Every row belongs to one group in each of 4 separate groupings. Each group adds its own fixed numbers to the row, and there is some noise. The rows also spread widely along 13 directions, which tell nothing about the answers.
Some rows, each with its group in each grouping after it:
[ 26 -39  15   7   7  46 -10 -15  19   7 -25  11  22  -5  26  10  15  -5
  -1  -8   5  -6  13   2   5 -39  28   7  -2   2  -4  -5  -4 -19  -3  17]	A rel z_488 z_608
[  3 -13   5   6  13  -1   0  -9  16 -23  23  14  16 -14   9  -7   3  -1
  -4   0   8 -18  -7 -24 -19   3   5 -29 -11  -7  44  -7  -3  13  41   8]	B zod z_977 z_721
[ -8  20   1  -4   5  40  16   9  -3 -30  -8  -9  16  19   0 -13  -5  27
  36 -13  26  -9  -8 -13  -4  17  -1 -22   0   2  18   3  20  26  -5  -6]	B rel z_488 z_528
[ 21 -18 -15  33   7   4  -7   7  -6  24  26 -22  13 -10  -7  31  -4 -38
  -1  -2   6 -18 -21 -10  19  16  12  -6  -7   7 -18  10 -20 -11 -11  -4]	A Podur z_308 z_230
[ 29  22   6 -12  13  17 -16  -1 -20 -16   2   6   1   7 -15   6  -6  15
  29  -9  -6 -34  -9   3   9  -1  39 -14  14 -12  -3  29 -14   5 -20 -15]	S ribi z_977 z_721
[  7   0 -20  -9 -11 -11   1   3   8 -15  10  20  -2  24 -20  22 -15  12
  -4 -32  28  -5  -7 -23   4  23 -16   0  13  13  -8  -3  -4  26  -8 -19]	X pigum z_308 z_230
[ 16 -14  -5  -2   7  34  14  -4  11  22 -13  -9  40  12  -4  39  -3 -12
  17 -12 -21  -1 -41 -13  11 -12  39  -1   0 -18   0   3 -19 -11  20  13]	X pigum z_308 z_608
[ 14  13 -17  -7   0 -23 -29  -4  -3 -20  29  45  17  27  -5  -4  -9   0
  20 -17  11 -24   9  -3  16  12 -15 -14 -14  16  20   7   3  48  -8  -9]	S zod z_977 z_528
[  8 -10  13  18   7   9  18 -27  18  22  20 -20  -4 -20  25  -4  12  -1
  -8   3  22   0  -8   1 -18  12 -21  -8   1  27  45   3   3 -10  -3  10]	B ribi z_977 z_721
[  4  -3  -1 -13  20   4 -23   5  -3 -30  11  -6  29 -21  -9   3 -26  -2
   9   8 -17 -22 -24 -18  13  -7  35 -17 -13 -28   1  -1  -8  -1  43 -10]	B Podur z_308 z_721
[ 22  29   1 -30   3 -10 -23 -25   8  -8   5  24   2  18  12  -7  -9  29
   7 -19   8 -18  -3  21   8   9  -8  -4   5  14  31  18  -1  27 -15  -5]	S ribi z_308 z_721
[ 25  -3  14   3  15   5  -8   2  13 -15 -11  33  21  -1  -1  -4   2   6
   3   5 -22 -19 -10  -2  -8 -13  24 -19 -13 -32  23  10 -18   0  41   0]	X zod z_977 z_528
[ 25  -3   0   0   1  30  12  14 -20 -11  22   7  28  31  -3  -9   2 -13
  29   8   6 -14  14   6 -38 -40   9 -27  -2  11 -11  -1  17   0   6  10]	X Podur z_308 z_230
[ 25  12  17 -20  13   3  11 -17  -2   6 -13  18 -14 -22 -11   1   5  15
   5  -4  -9 -24 -29   8  26  -4  20  22   5 -13  39  17 -16  -2   9  -9]	B pigum z_488 z_721
[  2 -19  11  -3   7  -6  11 -15  38  -4 -16  30   8 -23  12  -8  -9  12
 -21  -6   7   4  -2  -2   7  -7 -19  21 -12  -1  36 -15   4   3  36  -1]	S ribi z_308 z_608
[ 30   9  -9 -24  -3   2 -20  -8  -2  18  30 -18   5   0   1   8 -43 -10
 -31   3  11 -13  -5  23  -4  -7 -21  -9  13  15 -37  -9  -1 -13   2 -11]	X Podur z_977 z_230
[ 32 -17  13   7   9  16  25 -23   9  24  17  26   6  -7  16  -7  19 -16
 -10  -6  19 -26  -1  17 -16 -28   1  -2  -3   8  40   4  -2   4  18  25]	B Podur z_308 z_721
[  5   2   0 -24  -6   6   9  -7  16  12   0  13  30  18  10   2 -21  -2
   0   0  -4  13  -3  10   2 -22 -18   9  -8  23   2 -22  19  -1  17   7]	B pigum z_488 z_608
[ -7  -9   8   0   2  -2  22   8  15  -2  -2   5  36   7   8  -6   2 -10
  14  21 -24  19 -14 -17 -14 -15  -2  -7 -25   6  26 -16  16 -10  41  11]	A rel z_488 z_230
[ 19  10   2 -20   5  28 -11   7  -2 -23 -19   2   3  11 -23  27 -18  24
   2 -25   2 -17 -21 -17   8   7  40 -10  26 -22 -28   8 -21  -5   0 -21]	S pigum z_488 z_721
[ 13 -10   1   2   6  29  -4   4   4   2 -11  -2  42  24   1  15  -3  -7
  28   2 -18   3 -11  -5   5 -22  31 -13  -6  -5 -17  10  -1  -6   5   7]	X Podur z_308 z_721
[  6  21   9  -1   0  32  30   5  10 -25 -14  17  -9  17  -7   0  -1  42
   8 -28  32 -12 -16 -15 -22  17  -1 -17  19  -4  25   5   3  17   7  -6]	B pigum z_488 z_608
[ 13   3   7  -8  12  14  -3   7  13 -28   1  28  35   8   1  -6 -16   5
  -1  -1 -16 -17  -9 -11 -17 -21  26 -33  -5 -30   8   0  -3   7  51   6]	S Podur z_977 z_721
[ 20   7   1 -15  11  12  -7  -3  -9 -16   9   9   1 -19   1 -14 -13   2
   3   2  10 -34  -2   8  11  -5   0   0  -2  -6  20   3   6   8  10 -10]	A ribi z_488 z_230
[ 18  13  21   0   0  -7   0  -2  12 -14  -7  38  17  38   5  -4  17  24
  16   2 -17   7   5  -2 -30 -11  15 -25  -1   8  16  15  -4   4   8   6]	A zod z_977 z_721
[ 32  12  11 -29  16  25 -10  -8 -23  -2   5 -12   3 -12  -9  -3  -8   5
  16   7  -8 -31 -18  18   0 -27  36  -4  13 -15  -5  14 -12 -15   5  -8]	X Podur z_308 z_721
[ 23   3  -2  16   9  49  -6  -3  -2 -10  17 -11  27  13  26 -11  -6  -4
  15  -7  21 -33   9  11 -21 -11   4 -45  -6   2  17  11  13  11  -8  16]	B ribi z_977 z_230
[ 25 -15  -8  -4   2   6  -5 -17  30  39   7  -2  15 -13   5  33 -26 -19
 -48 -18   9 -12 -28   3  25  12  -8   5   6  -5  -6  -9 -22 -11  22   2]	X pigum z_488 z_721
[ 12  16  -9  -4   6  12  13  14   0  28   3   3  40  12 -16  17 -46 -17
   3  -1 -16 -16 -25  16  31  -9   0   5 -14  -9 -22  -1   5  -3  22  -5]	B ribi z_308 z_608
[  7 -21  11  39  12   1 -11 -10  14  -8  10 -10   5 -28  28 -17  13  -4
   7  19   7  -4   9  -3  -4   6 -16 -10 -26  18  40   5   9  -9  -7  -1]	B ribi z_977 z_230
[ 15   6  10  -4   1  15  -5  -4   5 -24  -5  25   7  23   8   0  13  22
  26  -8   4   2   2  -8 -21 -10  13 -15   5  16  15   8   3   6  -5   5]	S Podur z_488 z_608
[ 17  -2  -2 -23   5  10   8 -13  14  17   0  11  12 -21   1   2 -36  -4
 -27  -9   9 -19  -9  17  26 -15 -11  25   4  -4  -5 -13   2  -3  25  -7]	A ribi z_977 z_608
[ 12  18   7  23   2  25  18  15  -6  13   6 -20   7   6   6 -16 -12   2
  11  19  11   0  -5  19 -13   5 -31 -18  -8  19  -2  10  18 -12 -10  -7]	X Podur z_488 z_230
[ -2  11   9  -6  13  23 -18  14  -6 -53  -3  -4  22  14   0  -8   0  25
  38   3  -3  -9  -3 -23 -19   3  27 -37  -2  -6  13   2   5   7  12  -7]	S zod z_488 z_721

New rows, each followed by its group in each grouping:
[ 17   4  18  13  10  11  -2  -4  -2 -36  12   9 -12   9   4  -2  23  27
  25  -5  15 -13   2 -22 -48   4  24 -38  12  10  31  17  -6  -1  -8   1]	B ribi z_977 z_608
[ 30  14  -5 -10  -2 -21 -34  -9  15  13  23  39  22  27   8   6 -24  -8
 -24  -7   1 -12   7  24   6  -2 -19 -18  -7  22 -10   4  -2  10   6   3]	S Podur z_488 z_721
[  8 -20  15   6   4   6  -2 -20  31   3  -5  15  29   9  35  -5  21  -4
   6   7  -5  15   3  -5 -15 -14  -5 -11 -26  18  45  -9   8  -1  20  25]	B rel z_488 z_528
[ 15   6 -20  15   3  19 -20  30  -6 -22  24   9  39  32  -7   1 -36 -12
   8  -9  15 -29  12  -2  -7   2  -6 -46 -13  -4 -27   4  14  19   7  -7]	X ribi z_308 z_230
[ -4  -2  -8   1   2 -29  32  12  -6   2  23  32   4 -10 -27  -6  -8 -11
  14  10   0  -5 -16 -17  18   3 -27  25 -19  15  30 -11  12  15  26 -15]	X pigum z_488 z_608
[ 13  17   9  21   1  18  45   3  11  37 -12  13   6  10  -2  -7 -10   9
  -6  -7  14  -7 -15  28  13   6 -27   8  -8   5  15  14   7   4  -2  -3]	B pigum z_308 z_721
[ 31  11   8  -3   8  16 -31  -7 -10   7  -6   3  10   3   8  -8 -11   6
  20   7  -3 -21  11  32  27 -12   1   4  -7  13  -7  22   8  -4 -32 -13]	X ribi z_488 z_721
[ 10  -7 -16  -5 -10  16   7   2  23  -6 -15  44  41  45   0  16 -12   2
   7 -28   6  -3   0  -8  12 -13  -4  -4  -9  -4   1  -4   7  33  12   7]	X pigum z_308 z_230
[ -7  15  -2 -28  -4  -6  19   1  21 -11  -2  13  36  28   4  -1 -16  12
   4   0 -11  16 -17  -7 -18  -5 -14 -12  -6   5  18 -19  12  13  45   5]	A zod z_308 z_230
[ 15   6  -4 -25   7   4 -48  -5  -3 -11   5  -3  26   6   2  11 -34   1
  11   5 -13  -5  -4   8  26 -15  14  -1  -7  12 -32  -6   4  -8  -4 -12]	B Podur z_488 z_608
[  7  23   8 -32  18  35  -7  -1  -2  -6 -10 -33  31 -19  14 -19 -29   9
  14  17 -16 -14 -28  22  13 -10  10  -6 -10 -22  13  -8   9 -10  35  -4]	A zod z_488 z_528
[ 35  -6  11  10   9  12   5  -8   3  37  20  25  18  -7  17 -17  -4 -29
 -19  12   6 -26   9  37   0 -30 -14  -2 -15  11  11   2   7  -9  15  15]	A Podur z_488 z_721
[ 36  -2   7   5   6  10  -1  -7  -4  18   4  27   6   3  -6  -1  -1  -8
   2   0   1 -24   3  20  14 -23   7   4   0   0  -7  19  -7  -1  -8  -1]	X Podur z_977 z_721
[  7 -13 -14  22  -2   0  20  20   7  11   3   6  10  -2 -26  26 -21 -18
 -15 -13   8  -7 -17 -13  21  14  -7   9  -4  -5 -24  -4 -11  -3   9 -19]	S pigum z_308 z_230
[  3   4   7   7  10  48  26   4   2 -10 -22  -7  16   1   4  -4   1  17
  35  -7  10  -4 -15  -2   1 -10  15  -2   2  -7  13   7   6   5  -2   1]	S Podur z_308 z_608
[ 20   9   6 -33  17  -6 -18 -11 -17 -12  20 -10  -5 -30 -12   3  -9   1
   5   8 -11 -29 -25  -5  10   0  24   3   7  -8  18  -1 -19 -10  20 -15]	S zod z_488 z_721
[ 13   0  12  -3   8  12  29  -4  12   9   2  -9  -9 -21  -3   8  -6  11
 -13  -2  13  -6 -24  -9 -14  10  -8   3  13   4  21  -4  -5 -17  20  -6]	X ribi z_488 z_608
[ -3  -3  -7  -3   3  11  12  -6  14  -8  18   7  19  -2  10  -8 -16   0
  -7 -11  25 -12  -7 -10   3   8 -23 -11  -7   9  31 -15  16  21  23   4]	B pigum z_488 z_721
[ 24  -7  15  11   8  22  -8   7   1   0  11 -21  -4 -16   4   4 -11  -4
 -22  12  10 -11   4   6 -31  -4   0 -22   3   6 -17  -9  -7 -35  11  -7]	B zod z_488 z_230
[ -9   6   5 -26  -2  40  23   1   6 -15 -12 -33  16  10   9 -11 -12  24
  21   0  16  19  -8  -6 -20  -5 -11  -4  14  12   2 -20  24  -5   7  -6]	X pigum z_488 z_528
[ 14   6   8 -38   0   4  -4 -28  16 -13   0  23  -7  -6  12 -12  -7  23
 -13 -18  24 -11  -2   6   6  -5 -12  12  16  13  25  -6   6  19  10  -1]	A Podur z_488 z_721
[ 14 -44   1  17   9  38  16  -1  25  18 -10   0  38 -11   6  22  -9 -26
 -14 -12   6 -12  -5 -12  11 -21  19   3  -6 -17  -9  -9  -5 -11  29  12]	X ribi z_308 z_721
[ 12  -6  13 -17   5  25  -5 -15  37 -10 -26   5  30  22  21  15   1  28
  -6 -17  -5  10 -19 -12 -23  -5  25 -26   7 -16  16   1 -12  -3  27  14]	X rel z_308 z_721
[  3   1 -10 -18   7  32  10  -2  13  -5 -17 -13  27   0  -5  16 -20  11
   9 -18   3  -7 -35 -11  19   8  15   1   5 -26   8  -3  -6  11  22  -6]	X pigum z_308 z_528
[ 22   1  -5  27   4  -4 -19   6   4   9  23  24  23  18   8  -9 -14 -10
   1   0  14 -23  17  20   5   4 -23 -23 -21  18   0  18   9  15 -13  -1]	X ribi z_308 z_721
[ 10   4  19   7   0   0  43  -3  23  14  -7  34   6   5  -3  -9  -4  12
 -14  -2   5   1   0   7 -10 -10 -20   6  -1   4  23   3  10   2  25   1]	B ribi z_977 z_721
[ 12  24  -3   3  17  19  -6  19 -23 -19  11 -18   4 -23  -9 -18 -29   4
  18  11   6 -36 -13   8  15  13  -4 -13 -10 -12   9   8   9   2   4 -23]	S ribi z_488 z_230
[ 25  -6  -3  11  -2  19  17   0  16  17   8  29  24  26   4   7  -9 -13
 -16 -14  13 -19   3   7 -11 -15  -6 -18  -7   1   2   1   2  10  13  15]	B rel z_977 z_230
[ 14 -23  14   4  11  19   4  -5 -10   5 -12 -21  -9 -31  -1  -9   9   0
  23  14   7  -5   5  10  19 -15   2  31  -3  11   2   5   3 -19 -22 -18]	X ribi z_308 z_528
[ 16  -4  -1 -17   2  -8 -29 -11   2 -16  24  25  12  11   7  -6  -5  -2
  -1  -6  17 -19  19   1  -2 -10  -9  -8  -1  26   4  -9   7  15   0  -1]	A zod z_488 z_721
[ 21 -29  -2  29  -1  -3  -5   7   5   3   8  49  14  14   3  -7   5 -14
   4  -5  16 -15  32  10   4 -22 -17   5 -23  23  -1   5   8  10 -12  -1]	X pigum z_308 z_608
[ -6  -6  11 -17   6   2   6 -27  12   4 -17 -10  11 -16  12 -10   8  16
  26  12  -9  19 -12   2  25  -7 -11  34  -6  19  35  -2  10   3  -6  -8]	X zod z_977 z_721
[ 19  -5  -1 -32   0  20  12 -19  -2  24 -14  17  22  10  -2   5  -8  -7
  18 -14   1 -11   5  24  45 -38   6  43   4  16  -6   3  12  11 -16  -1]	A ribi z_308 z_721
[ 10 -29  -1  46  10  14  -7   8   0   2   5 -14  14 -24  12  -4   8 -18
  17  13   2 -10  -2  -3  15   3  -2  -3 -28   4  16  11  -2 -10 -14  -6]	X pigum z_308 z_230
[  0  -2   0  -1   6  19  41   0 -17   6 -10  -5  20   9 -24  17  18  -7
  62  -3 -14  -1 -26 -17  28  -9  30  26   0   6  21  14   3   8 -14  -4]	S ribi z_308 z_721
[ 47  12  -6   6  -1   4 -27 -12   8  17   9  42  19  31  20  -4  -6  -2
  -5 -13   4 -31   9  42   3 -13 -13 -22 -15   7  15  24  -5  18 -15  10]	X pigum z_308 z_230
[ 14   9  10  24  -1  34  33  22   2  -1 -26  23   9  35 -20  14  11  23
  29 -16   9  -2  -7  -6  -9   2  12  -4   6  -1  -7  21  -6   6 -14  -7]	X zod z_308 z_608
[ 12 -21  11  10  13  46  23  -1  25  -5 -32   7  34 -14  13   3   2   1
   1  -5 -10 -12 -21  -7   0 -25  30  -8 -14 -38  31  -3  -6  -6  42  14]	B pigum z_308 z_230
[ 16 -14  11   6   6 -10  26  -9  -8   0  25  32   3  -6  -6 -12  19 -16
  12   8   2 -19   2  -7 -11 -24   3   3 -10  10  39   1   3   5  16   6]	B pigum z_977 z_721
[ 33   2  -9   1  14  16 -20  -8   1  16   7  -3  12 -26   2  15 -21 -19
 -10  -5  -2 -41 -21  13  40   8   9   3  -8 -15  10  11 -16  -1   4  -6]	S ribi z_488 z_230
[ -2  -7   4  29  10  39 -19   9   0 -25 -14  -8  31   6  18 -15   5  10
  38   2  12  -8  12  -4  17   1   4 -14 -19   8   5  11  18  12 -21  -4]	A zod z_488 z_721
